Every row belongs to one group in each of 4 separate groupings. Each group adds its own fixed numbers to the row, and there is some noise. The rows also spread widely along 12 directions, which tell nothing about the answers.
In the rows, 128 means zero.
Known rows, each followed by its group in each grouping:
[139 125 152 154 141 107 103 109 136 162 129 179 136 157 140 173 127 158
 163 127 104 141 168 175 107] | U q_115 (2) q_47
[126 123  54 200 136 156 164 110 111 114 137 108 107 161 203 100 151 105
 122 146  87  76  98 109  94] | T q_825 (2) q_613
[131 118 102 173 131 122  93  92  58 102  91 108 107 117 143 173 142 144
 168  96 120 133  71 124 136] | B q_376 (0) q_736
[ 79 118  97 167 142  93 140 107 177 189 160  92 200 191 141 131 170 151
 108  54 119 126 181 125 164] | X q_480 (0) q_736
[118 127 204 109 148 121 155 134 127 114 101 153 101 108 114 120 152  82
 166  82  91 166 144 175 110] | X q_480 (1) q_463
[180  96 108 221 141  93  83 124 143 125  81 167 129 151  87 155 115 158
 129 122 125  99 156 118 128] | T q_825 (1) q_47
[129 138 158 158 126 147 169 120 138 108 129 132 141 144 118 120 153 129
 131 111 116 123 129 133 105] | U q_987 (1) q_463
[118 134 138 158 113 104 120  96 120  90 147 132 149 159 131 117 132 148
 122 117 126 127 118 111 137] | B q_376 (0) q_613
[139 138  64 185 129 176 135 126  73 159 103 139 100 150 165 143 146 142
 167 163 112 104 124 141  98] | U q_115 (1) q_336
[134 136 107 171 126 166 133 107  74 194 111 134 123 145 120 154 145 133
 156 135  79 123 143 152 138] | B q_987 (1) q_72
[106 157 134 185  94 133 127 139 140  91  66 148 122 149  98 131 157 124
 135 103 146 143 105 172 128] | U q_987 (0) q_336
[163 118 123 149 118 101 120 126 106  94 144 198 131 120 133 174 118 116
 139 159 183 127 144 166 122] | B q_115 (1) q_72
[105 129 192  99 154  75 119 126 157 129 154 177 137 136 118 131 143 156
 158  88 126 162 195 166 106] | X q_825 (2) q_72
[129 128 125 136 124 122 134 121  81  95 133 150 101 136 157  99 134 103
 143 147 105 138 100 134 130] | T q_480 (0) q_47
[114 115  96 197 144  99  94 106 149 109 101 146 133 155 184 142 130 101
 129 100 126 105  92 157 102] | B q_825 (1) q_47
[149 109  94 203 141  93 110 137 219  64 121 211 121 133 159 119 131  68
 133 134 201  91 164 171  84] | X q_115 (2) q_72
[133 102  13 165 114  94 106 159  55 112 130 117  97 162 151  92 145 145
 112 187 136  99  86  83 125] | U q_115 (1) q_72
[104 141 149 177 138 161 101  59  96  59 121  95 133 141 151 103 152 161
 166  47 107 123  96 100 152] | T q_480 (2) q_613
[147 124  72 215  95 142 131 110 130 108  97 139 125 158 130  82 137  62
  90 157 113  88  76 112 173] | B q_825 (0) q_736
[132 136 145 156 118 136 142 106 125 134 144 172 128 159 135 112 118 108
 134 155 107 125 156 151 140] | X q_480 (1) q_613
[115 112 131 158 128  91 129 126 140 119 113 130 136 141 109 130 150 121
 122  92 118 134 131 142 145] | B q_825 (0) q_613
[175 114 122 192 120 151 149 110  89 112  53 111  88 110 102 165 149  74
 132 119  65 127  64 140 138] | B q_115 (0) q_736
[124 130 155 156 136 124 110  98 155 131 130 154 126 141 169 129 128  95
 162 102  97 119 132 165  89] | U q_376 (0) q_72
[ 81 175 125 147 122 155 201 113 138 165 175 116 189 180 135 150 176 175
 123 103 134 128 179 150 121] | X q_987 (1) q_72
[114 134 188 146 151 127 201 123 193  81 121  96 181 116  79 123 193 131
 119  18 143 135 170 121 130] | X q_825 (0) q_72
[148 143 147 172 122 133 133 114  99  72  89 137  95 119 122 139 143 127
 147 128 110 129  99 127  92] | B q_376 (2) q_72
[104 131 127 125 145 111 152 136 136 139 158 136 137 140 163  93 154 101
 131 114 116 124 144 143 105] | B q_825 (1) q_72
[121 138  67 175  74 137 127 105  72  73 142 159 132 144 178 131 126  98
 121 180 187 107  70 142 161] | U q_376 (0) q_72
[131 113 125 139 139 110 116  95 120 135 164 174 126 140 186 160 122  95
 155 139 119 126 138 177 109] | B q_115 (0) q_613
[109 150 120 171 149 160 143  66  71 126 142 111 137 136 170 204 159 184
 180  88 133 129 140 137 110] | X q_480 (2) q_72
[146 147 165 142 108 138 177 114 126 124 142 160 131 148 145 167 136 101
 124 156  97 134 130 182  95] | U q_115 (2) q_72
[134 122 119 171 137 134  95 110 122  91 100 131 112 140 140  71 148 105
 147 105 100 113 104 113 125] | B q_115 (2) q_336
[102 127  93 179 102  85 117 129 123 121 104 121 133 171 150 160 143 137
 108 114 126 135  91 154 121] | U q_376 (2) q_736
[145 121  70 183 115 121 156 132 104 104 134 124 111 168 160 130 149 124
 104 169 101  95  96 104  94] | T q_115 (2) q_463

New rows, each followed by its group in each grouping:
[122 143 147 149 109 104 117 141 135  90 110 165 130 133 103 128 141 136
 143 103 152 151 130 155 147] | T q_376 (0) q_736
[111 121 107 157 111  97 135 125  92 118 118 123 127 158 137 148 149 144
 114 129 126 133 100 135 131] | U q_825 (2) q_463
[181 139  78 206 131 197 116  98  73 154 121 159 112 149 138 120 128 157
 174 170 108  77 153 103 128] | T q_115 (1) q_336
[156  98 100 191 158  89  85 132 128  39  81 152  82  96 130 134 135 115
 160  89 158 104 100 122  90] | T q_825 (0) q_72
[131 140 190  91 136 117 153 124 116 131 155 177 120 131  91  89 144 142
 156 143 105 151 177 125 127] | X q_825 (0) q_463
[ 67 134  95 154 145 118 111  86 119 181 156 100 166 184 178 131 166 188
 155  70 107 123 161 121 131] | X q_376 (2) q_463
[132 116 152 150 124 126 141  77 121  97 170 153 140 142 179 143 117  79
 133 118 112 124 125 160 138] | T q_480 (0) q_613
[138 155 122 150 137 172 140 114  62 159 110 148 106 116 127 172 162 168
 195 127 116 137 160 152 116] | B q_115 (2) q_72
[155  98 107 171 124  85 155 151 145 135 114 150 112 151 117 170 138 113
 112 150 110 126 143 154  92] | U q_115 (0) q_613
[154 146  78 237 112 192 137  68 118 130 118 158 127 165 153 130 125 138
 144 170 121  73 146 120 133] | X q_376 (2) q_613
[129 103 190 120 121  84 143 158 176  77 109 144 164 131  71  84 155  95
 103  75 134 158 142 150 171] | U q_115 (1) q_47
[ 90 140 100 164 121 123 124 121 139 137 124 123 152 160 155 136 164 135
 142  82 139 132 121 159 143] | U q_115 (0) q_736
[145 136 155 159  92  87 110 104  97 114 118 143 132 171  82 138 119 134
  99 146  95 143 109 118 159] | B q_480 (0) q_72
[125 158 152 194 127 160 144  88 149 134  92 154 128 148 125 158 146 119
 147 100 102 120 148 173 117] | X q_825 (2) q_72
[ 77 169  39 197 124 178 197 142 114 136  87 117 109 144 225 171 194  80
 147 120 138 114  78 201  73] | B q_115 (0) q_47
[144 100 117 170 160  92 116 100 132 114 136 149 121 137 131 158 129 159
 149 117 127 112 156 119 101] | X q_825 (0) q_613
[137  80 172  96 148  65 128 127 103 119 154 120 146 119  94 136 138 128
 125  83 102 163 132 129 147] | B q_987 (1) q_736
[107 125 117 134 139 127 121  92  86 171 162 128 141 145 171 139 146 119
 160 108 103 136 145 144 141] | B q_480 (0) q_72
[103 105 165  76 123  82 141 145 124 125 162 153 150 125 140 129 153  96
 135  96 143 177 148 188 145] | U q_115 (0) q_336
[146 141  96 195 113 150 158  89  82 119 136 162 115 145 189 219 125 115
 143 159 140 106 107 170  97] | T q_480 (0) q_463
[ 96 147  98 162  98 169 124  98  90 214 119 135 129 181 160 132 149  93
 144 130  53 125 120 177 176] | T q_115 (0) q_463
[141 100 119 172 141  94 112 128 126 134  84 130 106 125 131 151 145 107
 145  98  97 137 118 146 111] | B q_376 (2) q_736
[ 83 165 128 198 153 137 122 118 186 151  72 128 128 149 150 138 173 123
 167  42 107 125 133 177  89] | B q_825 (0) q_736
[106  93 127 122 161  95 164 151 123  83 114  88 102  96 159 123 179  84
 144  61 111 141  90 140  79] | U q_825 (0) q_72
[155 141 138 187 132 135 139  99 114  98 114 140 129 145 148 169 126 134
 137 130 118 111 113 132  75] | B q_376 (1) q_336
[ 82 127  93 152 148 108  80  97 104 145 130 124 144 158 168 155 150 159
 161  73 127 136 120 160 149] | X q_115 (1) q_736
[143 139 164 174 141 157 155 105 157 142 116 161 145 140 138 123 141  91
 149 108 104 121 164 160 122] | B q_480 (1) q_47
[176 100 127 181  96 108 123 140 138 112  73 166 107 127  76 120 131  44
 104 146  99 123 114 153 163] | B q_115 (0) q_72
[127 107 173 120 124  70  76 101 137  89 147 177 139 127 144 113 112  92
 140 107 129 154 118 161 152] | B q_376 (2) q_736
[152  97 153 146 152 127 134 108  89  94  89 131  85  78 141 174 143  82
 172  90  99 139  90 163 101] | U q_825 (0) q_72
[139  97 111 129 140  93 136 151  92 128 131 133 113 133 123 143 150 134
 136 122 110 135 133 131 114] | T q_115 (1) q_463
[158 104 128 180 130  82  84 104 130 104 120 156 126 161 119 152 109 138
 125 133 110 117 125 130 115] | B q_115 (1) q_613
[140 164 105 205  86 143 112 118 123 143 106 174 118 186 132 117 115 133
 125 186 112 101 122 141 111] | U q_376 (1) q_72
[139 132 133 153  99  71 137 126 109 153 129 171 127 175  95 188 119 150
 107 168 116 159 145 158 138] | X q_480 (0) q_736
[111 129 184 133 126  84 159 135 183 127 133 141 160 139 132 153 156  91
 116  76 114 155 159 186 100] | B q_376 (2) q_72
[146 105 160 143 180 129 118  67 118 180 164 129 134 153 157 168 122 153
 171 101  42 118 172 139  88] | X q_115 (1) q_613
[100 122 198 122 142  90 116 141 160 126 108 139 150 130  95 132 156 135
 154  31 113 168 165 168 132] | T q_376 (1) q_463
[175 120 145 192 152 118 146 134 133 102  98 149 120 135  89 189 136 171
 143 118 123 119 150 132  75] | T q_987 (1) q_47
[127 164 103 200 117 158 136  91  98 120 116 145 135 174 139 173 142 178
 145 142 134 105 124 134 113] | X q_115 (1) q_463
[186  94 127 210 123 119 133 108 162 111  97 151 140 122 111 158 129  65
 116 119 128  96 138 135 127] | B q_376 (0) q_72
[171  99 141 154 129 120 142  98  83  84 137 142 105 123 130 155 123 111
 131 141  94 120 102 124 112] | T q_987 (2) q_463
[ 78 116 130 147 118  75  92 136 144  98  92 130 122 149 149  95 153  58
 123  65 121 159  89 172 144] | B q_480 (0) q_336
[130 134  60 171 123 137 153 106  35 150 133 132 111 162 149 184 146 195
 138 183 117 124 118 122 118] | X q_987 (2) q_47
[139 135 138 151 147 143 147  99 141 119 174 190 145 127 148 136 139 142
 166 138 161 112 197 151 105] | X q_987 (2) q_72
[131 138 117 146 129 136 166 122 117 134 146 147 111 147 142  92 150 104
 138 156 103 118 151 121 111] | X q_480 (0) q_72
[114 122 195  80 163 104 123 110 115 145 171 142 148 116 126 145 160 160
 180  63 106 168 185 156 119] | B q_115 (2) q_72
[111 109 113 143 122 104 135 130 127 102 156 145 144 144 172 114 135 112
 127 129 149 124 128 147 122] | U q_376 (1) q_613
[115 127 213 107 143  72 112 131 167  26 149 177 139 120 130 132 128 125
 148  62 157 162 135 182 101] | T q_115 (1) q_613
[122 118 107 148 134 130  93  79 114  97 164 184 145 112 204 152 125  82
 174 112 182 122 116 183 154] | B q_115 (0) q_736
[113 132  95 163 106 114 129 138  98  85  91 136  91 145 108  68 155 113
 120 148 120 121  87 102 146] | X q_825 (0) q_463
[166 166 175 159 109 160 165  98  77  98 129 146 130 155 106 144 123 169
 134 163  89 126 116 115 116] | T q_376 (1) q_47
[187  81 117 242 142 103 142 127 223  73  74 156 129 122 117 169 136  51
 105  95 142  85 135 152  90] | B q_115 (0) q_613
[ 89 161 164 157 132 122 111 104 164 107 120 138 129 175 136  71 150 126
 141  86  89 135 138 133 118] | X q_480 (2) q_72
[156  86 187 122 134  65 137 169 170 108 120 167 142 123  66 109 134  94
 110  91 124 153 178 152 138] | T q_825 (1) q_336
[111 144 165 206 117 129  46  47 122 148  99 150 153 183 150 190 110 159
 161  74 101 138 124 181 149] | U q_480 (2) q_336
[114 128 122 194 135 126 120 125 174 132  90 124 132 159 152 117 157 119
 142  78 107 117 138 144  86] | U q_376 (2) q_336
[128 121 169 133 173 114 139 126 101 118  99 131  86 110 105 160 159 177
 194  79  93 164 168 136  83] | X q_480 (2) q_613
[115 173 190 111 118 112 143 141 112  53 140 165 113 134 112  92 139 148
 140 126 131 151 116 140  96] | T q_825 (1) q_72
[111 133  86 172 136  84 111 164 137 139  99 162  98 168 109  97 162 175
 148 135 139 131 177 113  98] | X q_480 (2) q_463
[ 88 128 152  91 166 112 132  77  88 127 190  93 150 140 179 149 159 163
 165  66  91 147 128 132 106] | X q_115 (0) q_72
[126 118 124 170 116 123 135 138 161 110 112 159 128 150 138 116 139  69
 121 109 117 121 129 180 137] | T q_115 (1) q_613
[169 116 144 168 157 137 125  84  95 114 120 148 105 122 132 158 120 129
 159 131  91 107 127 126  99] | X q_825 (1) q_72
[144  99 186 130 113  84 145 148 192  77 106 165 148 124  64  97 149  52
  93  87 134 153 155 165 179] | X q_115 (2) q_72
[ 78 154 128 138 101  98 120 123 168 131 159 193 143 180 174  82 131  82
 114 150 137 134 144 193 136] | X q_825 (2) q_72
[148  89 127 150 125 107 164 128  95 111 114 110 138 116 113 173 153 102
 111  89 121 136 116 139 151] | T q_825 (0) q_336
[133  86  84 177 141  87  69 106 128 144 132 136 136 151 158 145 131 122
 145 103 123 107 129 137 132] | U q_115 (0) q_72
[118 143 118 170 111 137 105 106  93 118 102 177  93 140 175 158 122  80
 152 141 107 130  89 205 126] | T q_825 (2) q_72
[129 132 170 160 160 128 121 108 144  93 114 126 116 127 115 127 151 148
 170  59  91 133 128 129  93] | T q_987 (0) q_736
[104 129  88 127 118 110  88 130  85 158 142 159 110 158 156 100 137 120
 156 140 102 141 115 158 159] | T q_115 (0) q_736
[ 98  78  95 123 148  97 133 151  83 149 119 112 135 103 146 152 175 119
 162  65 161 155 148 154 153] | U q_480 (1) q_463
[134  83  97 185 151  73  68  94 125 155 111 129 121 169 125 166 127 152
 140 101  81 119 139 130 129] | X q_115 (0) q_613
[119 133 145 158 127  99 111 123 116  67  92 120 126 138  97 135 165 167
 137  79 135 145 106 115 125] | B q_115 (2) q_463
[141 117 122 174 115  91  98 120  97 122 105 151 134 143 101 170 130 136
 128 119 143 137 132 143 153] | B q_480 (1) q_72
[106 101 103 190 129  84  83  79 108  73 123 106 154 143 176 204 139 139
 131  57 171 129  88 148 143] | U q_480 (2) q_72
[146 107 115 192 143 131  98  94 103 149 100 134 132 127 126 184 140 159
 171  86 130 127 149 139 152] | U q_480 (2) q_736
[156 106 127 143 149 120 103 112  77 140 148 133 111 139 125 103 123 144
 157 130  80 117 145  92 131] | T q_480 (1) q_72
[142 120 137 162 134 109 133  87 137  81 167 125 163 173 159 133 133 143
 105 112 105 111 115 113 118] | T q_115 (2) q_47
[143 108 132 161 144 130 119 114  91 156  89 110 103 133 137 172 143 112
 157  95  54 131 106 156 100] | U q_115 (1) q_72
[135 148 160 178 132 134 118 104 121  86  65 162  88 126  98 144 138 138
 167 111 112 131 109 146 104] | X q_825 (0) q_463
[ 88 145 117 157 169 106 104  96 117  65 161 108 141 149 200 141 149 189
 169  53 154 122 103 116  73] | T q_480 (1) q_736
[131 149 132 154 140 136 150 112 102  79 135 130 126 126 151 154 156 143
 153 108 142 122 111 135  84] | B q_115 (1) q_72
[124 122 144 169 139 127 137 112 138 121 120 150 139 134 141 164 137 132
 152  96 138 125 148 169 115] | U q_825 (1) q_613
